The rows are grouped in 4 different ways at once. Each group adds its own fixed numbers to the row, and there is some noise. The rows also spread widely along 14 directions, which tell nothing about the answers.
(in the rows, 128 means zero)
Known rows, each followed by its group in each grouping:
[186 112 177 129 107 165 138 114  96 129 110 124 137  91 151  75 159  71
 159 114 141  93 121 120 103  45 124 158 165  89 115 140 121] : vepar (4) V L
[107 194 127 115 104 128 123 122 169 143 173  99 128 135  70 161  73 120
 100 164 138 119  94 134 103 123 114 108 118 141 173 146 141] : Zugu (0) Q N
[151 101 144 125 146 164 105 170 149 128  73 119 118  69 131  93  92 113
 169 135 149  88 119 138 101 138 132 141 103 117 139 151 137] : riva (3) V T
[120 136 141 107 143 184 131 148 124  97 127 128 101 109 179 131 131  82
 130  75 139 132 123 177 124 154 104 124 109  91 142 103 136] : Fovu (2) J T
[ 82 181  75 135 189 133 142  69 144 114 104 150 136 182  98 147 105 114
 151 141 111 173  61  81 149  94 100 143 119 146 146 190  95] : Zugu (4) J B
[209  94 163 109 124 128  93 188 165 162 113 114 130  94 129  83 136 142
 122 124 137  80 135 172 158 108 177 105 116 117 109 127 110] : riva (0) M B
[147 114 135 179  70 129 147 124 153 134 152 104 118 123 155 135 148 118
 148 116 173 184 107 156 144  62 112  58 148 173 128 113 132] : vepar (1) C W
[113 191 111 139 123 141 144  91 120 167  74  99 119 107 176  62 152 121
 157 181 166 106 168 115 155 122 165 117 154 106 134 103  78] : Fovu (1) Q N
[124  90 119 194 143 155 145 134 115  94 139 124 172  82 148 168  96 143
  90 122 137 164 100 137 104 126 114  93 168 164 183 124 136] : riva (2) U X
[110  65 109 135 181 158 110 180 156  66  87 156 121 117 117 149  95 124
 151  54 111 148 134 164  55 139 123 156  59 147 121 150 130] : vepar (3) U W
[ 99 154 113 126  90 123 115 102 132 117  99 122 112 145 154 164 107 134
 164 118 124 162 137 149  82 149  91 170  53 147 117 102 154] : Fovu (3) M L
[148  72 142 126 158 117  96 179 133 105 102 161 135  87  89 116  83 132
 156  99  90 130  83 128 118 136 121 161 108 145 134 190 151] : Fovu (2) C X
[147 139 132 130  51 114 140 146 157 127 170 128 126 138 143 171 109 147
  89 113 120 177 142 195 133 126 172 121  78 124 124  69 145] : vepar (2) M N
[134 133 126 148  94 110 129  84 108 121 108  87 110 128 177 129 126 131
 150 125 146 136  81 172 139  73 127 113 144 160 140 113 124] : vepar (2) C N
[108 118 102 110 168  92 135  88 108 126 103 115 113 156 111  72 160 143
 126 125 109 139 163  94 109 153 137 175 133 107  83 142 117] : Zugu (4) M L
[125 158 119 115 117 121 130 132 204 167 146 112  97 141  65  91 107 112
 156 139 138 155 121 112 124  98 130 115  91 118 107 165 114] : riva (0) V B
[169  81 129 148 127  94  98 128 141 140  67  93 131 107 152  96 124 171
 156 150 150 113  98 144 144 120 138 115 122 178 113 134 131] : Fovu (1) U W
[ 70 193 110 116 137 114  89 176 177 136 140 137  92 129  68 127 132 108
 176 137 125 121 131 123 137 155 107  85 127 154 162 164 142] : vepar (1) Q L
[108 131  92 157 138 131 100 172 133 147 119 156 152 104 148 157 140 151
 136 138 138 155 185  98 116 192 122 114 114 156 133  86 141] : Zugu (0) Q N
[144 117 127 122 149  86  68 156 142 146  53 100  98 102 128  69 137 141
 197 141 128  72 104 141 148 113 157 118 138 156 135 161 123] : vepar (0) J B
[102 100 108 160 153 124 112 137  91  87  69 118 120  76 170 144  88 152
 157 134 122 129  86 150 132 162 114 124 154 160 181 131 165] : Fovu (0) C T
[124 102 105 145 175 151 160 141 120  96 132 132 124 112 161 118 148 141
  87 108 135 163 127 147 181 170 138  84 170 114 160 104 130] : Fovu (4) V L
[111 154 123 149 121 134 109 182 125 152 154 145 145  79 118 141 150 125
 127 149 136 119 149 112 139 156 131  83 173 145 174 121 139] : vepar (0) C N
[162  99 142 127 102  55 125 133 105 138 146 143 109 108 109 112 131 157
 112 147  85 156  96 108 217 142 171 119 172 109 138 126 175] : vepar (0) J B
[108 105 102 155 153 125 149 127 111  85 104 134 108 129 172 116 145 143
 120 101 123 174 131 155 159 144 157 112 148 123 148 107 124] : vepar (4) J X
[146 134 129 152 162 161 131 136 135 150 145 112 153 110 139 102 184  96
 124 118 176 114 126 101 133 105  91  73 184 144 126 146  89] : Fovu (1) U T
[172  99 162 147 139 202 132 184 134 110 146 168 154  74 151 148 115  71
 128  64 132 141 119 150 119  92 106 107 136 114 150 122 127] : Fovu (2) Q B
[113 164 109 148 107 146 165 112 157 131 149 106 102 143 164 126 127 137
  98 149 162 194 133 143 181 141 139  72 128 100 135  86 124] : Zugu (0) M T
[131 138 114 131  69 114 145 130 108 135 133 150 177 131 141 155 143 154
 107 148 101 144 184 149 112 130 193 162  97 131 109  85 121] : vepar (1) C W
[133 142 170 140  81  96 115 115 104 156 113  94 105  67 112  91 108 120
 157 182 132  90  94 128 151 114 129 115 194 131 175 144 167] : riva (2) M W
[ 77 109 120 136 170 151 116 175 119  88  88 140  89  83 141 109 135  91
 170  59 109 104 162 189  98 146 129 121 145 129 171 134 120] : Fovu (1) M B
[113 140 110 141  99 105 148 105  92  96 150 176 148 160 126 183 138 122
 124  93  74 177 113 153 146  86 153 162 127 135 138 118 120] : riva (2) J X
[113 188 109 124 100 140 150 102 136 123 153 106 148 163 148 162 147 123
  88 136 135 130 133 174 127 111 149 115 117 131 132 102  97] : vepar (1) M T
[149 132 145  98 184 189 131 112 103 122  82 160 136 130 156 100 141  81
 143 109 131 102 127 110 133 109 115 174 112  83 106 141  90] : Zugu (3) Q W
[151  75 118 148 146 105 135 109 145 119 127  81 130 129 116 105 111 156
 113 129 149 159  91 117 105 114 110 108 141 161 115 155 144] : Zugu (4) C L
[166  98 113 143 116  95 116  86 124 124  69 103 150 144 148 113 114 164
 165 147 130 146  87 118 100  76 131 168  96 168  84 152 127] : vepar (4) C L
[133 165 120 162 131 180 141 108 170 149 123 132 166 132 129 127 114  98
 153 140 162 183 104  81  97  88  86 128  95 143 118 158  98] : Fovu (2) J X
[125 107  88 159 152 132 157 124 140  76 111 137 157 151 135 160  90 172
  90 122 103 180 100 165 143 102 179 124 116 142 148 128 114] : Zugu (0) M L
[134 125 122 118 118 131 116 128 148 146 102 137  77 129 156  78 151 110
 186 116 142 179 149  98 140 145 107 150  83  88  63 114 142] : vepar (0) V T

New rows, each followed by its group in each grouping:
[173  88 152 138 105 119 113 123 120 142 160 117 174 110  99 142 130 104
 119 109 122 128 115  95  40  83  95 162 130 149 102 148 151] : vepar (0) J B
[171  56 153 139 105  96 141 141 101 121 164 124 102  96 142 112 131 141
  96  99 121 164 117 141 171 128 143 105 172 107 127 100 169] : Zugu (0) C N
[142 103 156  97 199 185 142 156 124 127 162 141 105  84 128  86 150  79
  85  87 133 118 121 120 168 180  94  99 171  69 148 136 129] : Fovu (1) V B
[174  90 107 108 174 120 112 119 138 140  65 103 150 139 170  78 145 164
 126 126 142 125 129 121 127 156 152 164  76 127  55 127  99] : Fovu (2) J T
[122  94 116 135 151 146 143 108 154 107 166  97  84 136 157 131 124 114
 100  74 164 198  97 143 118 157  66  95 113 130 115 106 152] : vepar (2) V N
[101 111 140 108 124 121 114 172 117 111  81 140  80  72 126  78  90 124
 160 120  93 117 167 150 114 190 172 175 106  70 136 123 167] : Zugu (2) M T
[ 88 181 114 109 114 117  87 163 123 130  85 143 126 101 122 156  98 146
 158 158 102  69 152 167 110 163 167 159  95 137 179 117 133] : riva (4) U N
[163 147 128  81  88  87  93 129 146 156 114 127 108 164 154 134 140 149
 148 131 124 128 134 162 169 146 141 150  53 124  66  93 133] : riva (1) Q T
[115 142 126 103 154 136 127 154 158 122 136 132  86 121 119 120 103 124
 120 119 117 135  93 170 197 147 139  83 122 111 160 144 126] : riva (1) C B
[108  56  82 165 209 118 140 106 110  86 102 117 121 131 171 125 140 164
 105  88 136 198 111 116 142 179 103 105 150 164 111 114 138] : vepar (2) Q W
[ 79 179  99 131  99  89 144  49  75 151 114 103 107 144 164 109 171 132
 146 160 123 149 162  99 133 147 126 154 153 121 115  93 126] : vepar (4) C B
[107 145 147 105 134 160 110 173 107 113 146 191 115 120 130 138 162  77
 143  63  90 122 169 155 127 145 116 158 118  92 135 116 121] : Zugu (2) M X
[102 120 102 135 159  75 116 141 149 143 108 118 111 110  54  67 122 151
 163 157 117 141 121  71 136 153 133 123 155 147 129 197 143] : Fovu (4) C L
[ 80 158 103  96 211 201 127 118 119 112 116 124 158 121 128 124 134  94
 105 109 128 101 155 110  38 189  77 177 101 112 131 141 107] : Fovu (2) V L
[146 168 117 111 122 122 106  99 102 182 142 131 195 146 152 158 172 142
  97 177 128 106 148  83 128 168 111 147 118 148 110  97 117] : Zugu (1) J B
[105 173  99 111 207 131  89 127 157 164  86 106 124 143 106  74 175 117
 161 142 146  82 132  95 123 138 107 120 134 151 114 182  73] : vepar (4) M B
[171 118 129 149  87 139 116 132  83 134 127 151 229 106 163 192 129 144
 106 154 118 104 128 127  92 114 137 162 124 163 131 106 132] : Zugu (1) C T
[126 111 133 122 115  95 137 119  81  93 126 148 152  98  88 156  59 153
  85 152  53 111  97 138 124 126 187 181 149 104 182 139 162] : Zugu (0) U B
[158 127 110 130  92  92  87 173 143 157 140 127 159 144 140 142 207 156
 136 122 133 105 175 163 137 129 158 101 116 183 101  89 113] : vepar (1) V L
[ 93 121  96 134 184 174 132 126 122  99 145 142 149 142 145 173 159 109
 103  86 138 152 134 128  87 168  72 130 120 152 133 118 127] : vepar (4) V W
[ 65 185  81 121 143 126 134  99 155 130 137  95 131 144 129 171  91 159
  83 172 140 155 118 130 108 216 107 117  88 153 168 111 142] : Fovu (1) J N
[163  96 120 153 169 212 160 170 160 127 113 162 150  99 174  98 150 115
 116 104 162 177 159 128 160 129 148  97 116  95 113 103  93] : Fovu (0) V W
[135  71 135 144 161 120 141 149 139  91 174  98 127  89  91 134  86 147
  53 108 124 142  68 161 137 171 120  84 175 148 189 150 164] : Fovu (2) V X
[ 94 155 101  92 141 105 117 121 128  96 132 164 149 163  70 186  86 120
 126  95  53 130  96 151  88 120 139 201  68 142 140 167 128] : Fovu (2) J B
[169 146 144 151  94 147 153 109 160 157 161 138 151 145  98 114 153  84
 154 119 154 167 121  85 119  18 111 114 132 124  94 156  90] : riva (3) U L
[127 175 138  89 104 117 137 123 147 126 155 178 119 159  68 143 102  99
 146 128  81 164  96 105 150  95 128 174  88  85 120 168 145] : riva (4) J L
[162  73 157 103 126 154 137 151 117  93 134 120 126  88 141 120  86 116
  86  94 115 132 146 151  62 158 138 174  91  71 102 105 170] : vepar (0) Q T
[129  89  98 139 123  50  69 146 127 130  78  91 110 140 158 114 182 181
 179  93 132 111 155 176 116 145 138 120 114 205  93  98 127] : Fovu (2) U L
[148 102 105 173 100  89 124 135 137 112 125 150 181 136  95 171 114 150
 148 123 100 170  95 120 106  65 146 139 124 189 134 154 140] : Fovu (0) J L
[132 121 108 139 168 134 124 129 165 128 159  80 154 146 106 124 147 144
  71 118 155 129 119 139  85 130 111  94 134 167 121 149  96] : vepar (0) M X
[137 193 124 100 135 174 137  96 115 148 123 112 143 151 187 127 165 115
  94 142 146  97 148 152 151 115 144 125 119  90 126  81  73] : Zugu (0) U B
[ 82 194  80 115 188 159 136 129 144 125  86 151 120 158 149 105 160 120
 145 130 127 127 152 146 180 138 163 118 114 106 125 137  54] : riva (1) M T
[114 161 121 128  88 123 146 142 140 111 123 170 133 127 102 144  88 138
 133 151  83 174 135 129 137 124 174 164  94  97 142 133 151] : vepar (4) M L
[ 99 151 129 152 102 144 145  97 100 124 110 154 120 118 144 129 128 101
 165 134 118 164 140 109 120 100 115 160 137 109 136 118 138] : Zugu (0) M W
[ 68 133  93 140 142 134 145 110  89  98 117 111 111 121 159 109 178 110
 135  91 121 135 188 148  80 150 135 140 161 126 136  91 121] : vepar (2) V L
[115 165 154 131  61 122 135 113 139 148 118  95  69  90 151  99  93 114
 158 148 136 147 124 160 150 136 131 117 124 100 158  99 162] : Fovu (2) M B
[158 146 137 127  95 123 119 152 143 126 143 135 162 108 114 183  69 149
 102 151 104 124  58 174 172 113 154 109 116 157 183 138 145] : Fovu (2) C B
[126 161 130 150 107 152 122 158 154 142 122 120 133  94 126 123 125 106
 161 132 156 105 121 163 128  85 139  82 142 158 171 144 103] : Fovu (1) C N
[130 140 174  79 116 116  87 116  85 118 152 118 104 125 117 156 140  83
 133  92 112  62  91 162  95 134  65 166 132 129 152 138 158] : riva (3) J X
[136 120 126 164 129 104  99 137  99 138 104 123 141 101 152 116 171 141
 152 148 139 113 118 110 153 136 123 105 187 168 157 131 136] : vepar (4) J X
[102 127 105 120 199 173 127 114 129  97  72 105  92 134 194 101 122 133
 125 110 155 138 136 153 127 183 107 126 102 110 131 105 112] : Zugu (4) Q X
[113 164 103 129 136 115 104 127 154 131 107 153 148 155  90 158 118 128
 166 140 113 137  84 119 135  95 117 144  97 174 137 173 118] : Fovu (0) J W
[116 139 120  94 158 171 142 128 127 116 133 167 128 139 145 131 129 110
 120 100 113 180 147 104 120 177  90 172  72  77  94 121 139] : Fovu (4) C L
[ 77 148  87 138 116 136 113 166 159 104 117 161 121 125 135 196  68 153
 144 130 109 174 123 164 123 179 130 123  60 158 171 112 156] : Zugu (1) C N
[ 80 147  94 137 186 173 118  99 116 100 124 119 161 143 140 167 130 106
 122  98 131 135 105 121  45 135  55 151 110 173 135 157 103] : vepar (2) C X
[165 126 122 132  74 118 106 183 163 131 168 149 170 136 127 207 112 155
  98 133 122 155 121 160 130 140 146 111  75 157 133  93 161] : Zugu (0) J T
[140 164 175 114 113 158 112 154 112 117 149 168 129 103 101 148 117  72
 147 112 105  86  88 149 143  73 109 138 155 104 181 164 130] : riva (4) U X
[149 138 140 122 113 132  95 127 140 135 111 127 150 108 115 157  70 125
 144 152 116 119  84 113  85 114 101 162  87 144 134 148 158] : vepar (0) Q B
[ 95 148  93 124 114 108 110 138 169 132 153 103  97 171 121 146 167 123
 145  77 147 153 166 171  83 131 102 113  85 159  88 108 114] : riva (0) M T
[112  99 154  97 139 118 100 167 124 114 115 116 117  75  68  84  94 113
 133  99  93  78 162 141  29 168 134 195 103 105 130 164 149] : Fovu (2) U X
[166 109 118 159 111  94 104 138 115 170 130 121 181 120 133 122 180 163
 129 148 140 117 153 108 128 106 144 116 156 179 106 123 101] : riva (0) C X
[ 87 149 125 121 119 126 104 163 151 117 109 104  98 114  97  92 134  93
 172  88 125  94 185 173  40 114 151 145 108 137 129 139 107] : vepar (2) Q X
[112 132 139 100 107  94 129 160 138 126 148 107  63 106 101  93 121 130
 121 108 115 122 143 179 158 154 169 109 138  97 149 120 146] : Fovu (0) C N
[178 136 158 114 142 213 144 119 158 142 160 119 176 110 149 136  90 106
  79 150 161 165  77  88 101 130  64 128  88  99 108 143 140] : vepar (2) C L
[159 157 121 105 103 129 111  92 138 174 108 115 158 157 144 121 144 126
 156 136 136 127 141 112  86  92 113 184  57 137  58 122  96] : Fovu (0) C B
[112 168 163 111 108 165 151 114 123  96 146 158 127 108  77 153  42  79
 122 149  92 136  62 120 105 105 114 177 118  79 195 178 166] : Zugu (4) J X
[132 110 124  80 164  97 107 147 119  98 135 127 117 144 110 147 128 148
  83  82  85  88 117 192 141 164 153 148 112 125 139 126 126] : Fovu (4) U B
[169 117 128 123 138 100 115  61 131 161 131  74 142 161 150 113 155 150
 111 149 159 140  86  97 129 120  65 127 128 160  74 135 125] : riva (1) M L
[176 121 141 128 126 160 136 151 144 124 174 114 204 110 107 179  95 128
  54 119 123 102  80 171 101  94 141 111 125 160 163 146 112] : Fovu (2) C B
[152 116 131 168 100 103 102 180 112 163 100 171 133  80 148  98 180 132
 192 136 126 144 167  95 185 130 147 115 165 132 115 115 137] : Fovu (0) M T
[120 158 101 136 121 140 155  85 107 135  90 129 122 124 185 104 129 138
 139 162 134 164 130 115 178 144 151 145 123  92 117  94 115] : riva (2) V T
[173 105 142 144  68  91 140  69 118 142 129  96 131 136 133 126 116 143
 129 159 139 152  84 123 139  74 128 143 137 142 111 116 153] : Zugu (0) V W
[114 187 132 130  86 144 121 134 138 122 102 129 138 117 116 138 112  95
 179 134 125 100 139 158  81  71 138 150 113 139 156 138 122] : Fovu (4) Q L
[155  48 143  98 142 113 100 136  90 121  94 142  85 110 180  97 155 123
 162  54 106 141 166 142 105 169 101 191  87  97  58  94 158] : riva (4) C B
[162 101 153 128 138 132 153 147 113 127 172 153 153  92 102 116 118 131
  69 155 111 153 109  77 169 162 138 118 180  82 157 138 174] : Zugu (4) J L
[133  97 113 136 150 109 134 166 144 131 118 136 135  98 105  88 123 170
 102 145 112 158 166 106 145 193 169 128 132 109 124 130 146] : Fovu (4) M L
[117 123  87 149 150 151 159 100 130 110 154 132 172 133 142 186  89 156
  65 147 127 194  96 107 121 181 106 134 105 136 135 110 145] : riva (2) V T
[133  92 112 138 140  87 110 148 107 140 110 102 159  88 101  93 137 163
 114 147 117  88 160 116  74 143 175 149 155 151 125 145 124] : vepar (0) C N
[ 66 174  90 123 142 155 144 112 130  98 126 100 147 128 142 172  89 135
  78 137 114 128 139 174  68 173 153 136  98 134 179 101 122] : vepar (2) J B
[132  68 104 116 169 130  97 168 144  68  53 140 109 116 153 127  84 166
 152  93  95 137 112 184 110 158 160 167  57 132 122 128 153] : vepar (0) V L
[167 103 155 112 153 131 158  90 119 113 113  86  77 116 169  54 117 128
  94 130 143 148  68 144 206 129 142 109 160  63 112 133 133] : vepar (2) M T
[138 127 118  92 148 129 100 138 157 155 132 125 149 143 106 113 131 145
 114 126 126 139 156 101  75 179 101 176  49 127  66 142 120] : Fovu (0) C X
[148  68 122 133 168 120 135 139 106  80  82 143 162 115  98 106 102 141
 120 102  80 109 128 142  79  91 182 189 134 120 128 171 119] : Zugu (4) M L
[115 108  99 134 166 159 161 140 139 100 135 136 162 131 137 147 122 148
  62 100 117 166 157 160 108 168 157 136 101 125 125 109 108] : Fovu (2) M W
[214  80 130 154 166 143 118 141  92 155  91 137 210  80 177  92 175 168
  98 170 143  95 123  87 183 130 160 117 186 135 123 119 104] : Fovu (0) V L
[175 129 123 136 148 141 117 156 200 171 133  84 180 118  92  97 123 156
  91 187 178 118 120  85 105 139 141  81 112 157 121 162 110] : vepar (3) J L
[130 145 111 118 113 109 110 116 158 171 155 110 110 179 129 117 202 122
 147 113 162 148 161 124 136 124  97 108 108 153  72 101 109] : Zugu (0) V W
[ 81 151 124 141 168 157 143 123 109 109 168 141 122  86 108 167  84 107
  95 142 120 160  60  97 164 184  58  90 185 127 218 158 176] : Fovu (4) C B
[142 118 140 133 118 149 143 102 117 129 142 127 137 114 150 129 120 115
 125 126 136 174 108 101 117 133  75 139 120 118 113 127 154] : Fovu (1) C L
[102 111  97 163 174 161 140 138 143 130  91 126 144  81 150 109  86 154
 115 149 143 169 152 103  96 188 135 130 111 122 139 121 128] : riva (2) M N
[ 87 110  77 149 163 112 118 126 127  94 124 127 106 158 150 147 165 136
 143  73 129 179 137 135 114 143 100 114 119 157 102 114 122] : vepar (0) U T
[ 98 158  75 169 159 151 136 137 169 158 121 146 198 134  93 138 144 145
 125 161 148 166 173  67  83 151 120 128 110 173 117 153  91] : Fovu (4) M W
[ 90 221 107 126 119 128 120 146 164 151 126  91 138 121  89 109 128 143
 114 201 137  81 142 144 132 132 178  87 153 140 184 145 101] : vepar (0) M L
[117 191 135 139  92 117  92 166 141 158 117 137 137 100 101 125 133 125
 171 166 123  78 128 145 152 104 159 103 151 153 178 144 108] : riva (2) U X
[170 110 125 131 102  97 106 144 104 131 115 143 191 126 119 149 148 149
 128 118  97 103 155 133  88  95 162 175 117 158 101 117 124] : Fovu (0) Q L
[ 95 176 117 123  91 117 116 153  92 115 143 178 155 119 103 201 123 114
 145 125  86 114 128 143 128 141 132 157 123 146 173 131 145] : Fovu (3) C T
[ 58 180  82 132 179 112 108  90  88 145  70 131 115 120 143 108 142 144
 163 170 117 116 144  85 141 178 119 157 154 131 148 136 112] : riva (0) M N
[177  71 127 115 121  93 121 155 187 140 142 107  98 151 110  84 154 134
 133  60 143 168 156 154 108 102 153 128  74 128  50 123 114] : Fovu (0) J N
[118  99 126 148 121 109 133 151 171 119 115 113  63 129 109  74 156 109
 183  69 148 162 147 163 135  83 138  94 133 134 108 139 117] : Fovu (4) U W
[140 175 143  75 131 148 150  98 113 145 146 150 127 164 131 122 151 104
  92 136 120 124 145 117 171 139 141 157 106  69 100 106 103] : Zugu (3) Q W
[116 110  99 122 179 112 124 113 149 142  45 113 100 121 111  30 109 141
 189 155 135 145 138  64 115 145 141 173  98 102  72 184 115] : Zugu (4) C T
[131 140 114 148 155 128  91 178 165 162  97  97 117  86 146  83 148 147
 148 158 167 104 140 131 172 165 149  47 158 161 153 119 115] : vepar (2) Q B
[177  86 132 116 114 126 174  93 140 114 147 117 119 152 151 124 113 151
  69 120 131 186 103 161 174 119 157 135 103  92  96  97 136] : riva (4) V W
[194  89 127 118 189 156 110 126 168 152 113  75 140 133 168  92 159 135
 100 115 182  94  93 156 150 114 110  78 124 155  99 132  79] : riva (1) V B
[160 136 137 105  96  64 104  97  85 133 155  79 176 135  97 172 131 155
  79 156 112  52  70 157 111 119 124 150 161 180 146 147 147] : Fovu (4) C T
[ 85 164 135 108 157 154 120 166 182 119 139 123  68 116  86  93 110  91
 146  96 136 132 116 155 134 147 107  95 115 108 157 165 117] : Fovu (2) U X
[145 109  95 123 160 122 118 141 157 120 114  87 126 156 141 109 172 143
 116  87 153 107 139 186 117 115 153 108 112 156  96 118  81] : Fovu (0) V T
[158 135 164  75 125 150 125 127 108 140 160 138 136 122 128 124 146  86
  99  95 107 107 142 132 107 134 114 175 108  76 107 115 134] : Fovu (0) J B
[146  78 134 134 117 116 103 184 190 128 138  78 114 108 102 108 127 129
 125  81 147 112 154 192  51 119 140  94 101 169 115 134 127] : vepar (1) M B
[106 107  96 140 125 117 131 111 145 111 143 108 108 154 140 148 131 145
 122 102 136 189 134 137  98 153  94 122 100 149 111  96 155] : Zugu (0) V L
[143 136 122 105 134 105 117 136 171 169 170 110 126 153  85  89 167 129
 114 129 144 161 162  71 110 148 106 119 110 119  61 134 128] : vepar (0) Q L
[127 173 115 166  86 100 152  67  75 156 144 155 130 136 161 137 184 112
 158 169 130 168  96  80 240  90 113 101 210 128 140 111 126] : riva (1) V T
[123 150 130 112  88 141 129 113 147 115 174 109 105 149 148 191  89 125
  99 111 141 168  87 180 116 131  88 115  80 135 145  96 160] : Zugu (0) C N
[ 99 104 124 121  91  95 127 142 136 118 132 136  65 126 108 115 129 106
 179  58 116 175 172 147  82 135 120 160  81 121  94 117 148] : Fovu (3) C N
[116 103 140 154 150 174 123 144 111  76  76 126  98  65 182 139  61 107
 157 112 139 119  83 177 126 126 115 106 145 129 204 121 159] : Zugu (1) Q N
[121 118 127 143  90 137 139 131  97 106 127 121 144 104 157 144 135 112
 132 108 122 126 155 163  74 112 143 146 130 130 129 104 135] : vepar (1) C T
[197 108 147  97 159 139 122 166 152 149 127 130 139 117 147  82 148 163
  75 141 132 125 129 136 206 166 166 105 119  86 101 116 117] : Fovu (0) M L
[107 169 129  84 159 184 162 103 139 115 197 125 111 173 130 160 146  84
  69  86 144 158 114 155 134 143  71 114 111  95 122 118 113] : riva (4) C W
[159  92 168 148  94 142 144 148 107 109 103 129 112  62 163 105 106 114
 141 125 130 124 119 170 163 107 159 109 167 107 167 105 156] : Fovu (1) Q W
[116 186 140 106  62 155 130 174 164 146 141 188  93 112 127 128 112  92
 169 125 109 169 164 145 158 137 164 149  62  65 130  94 144] : vepar (2) V N
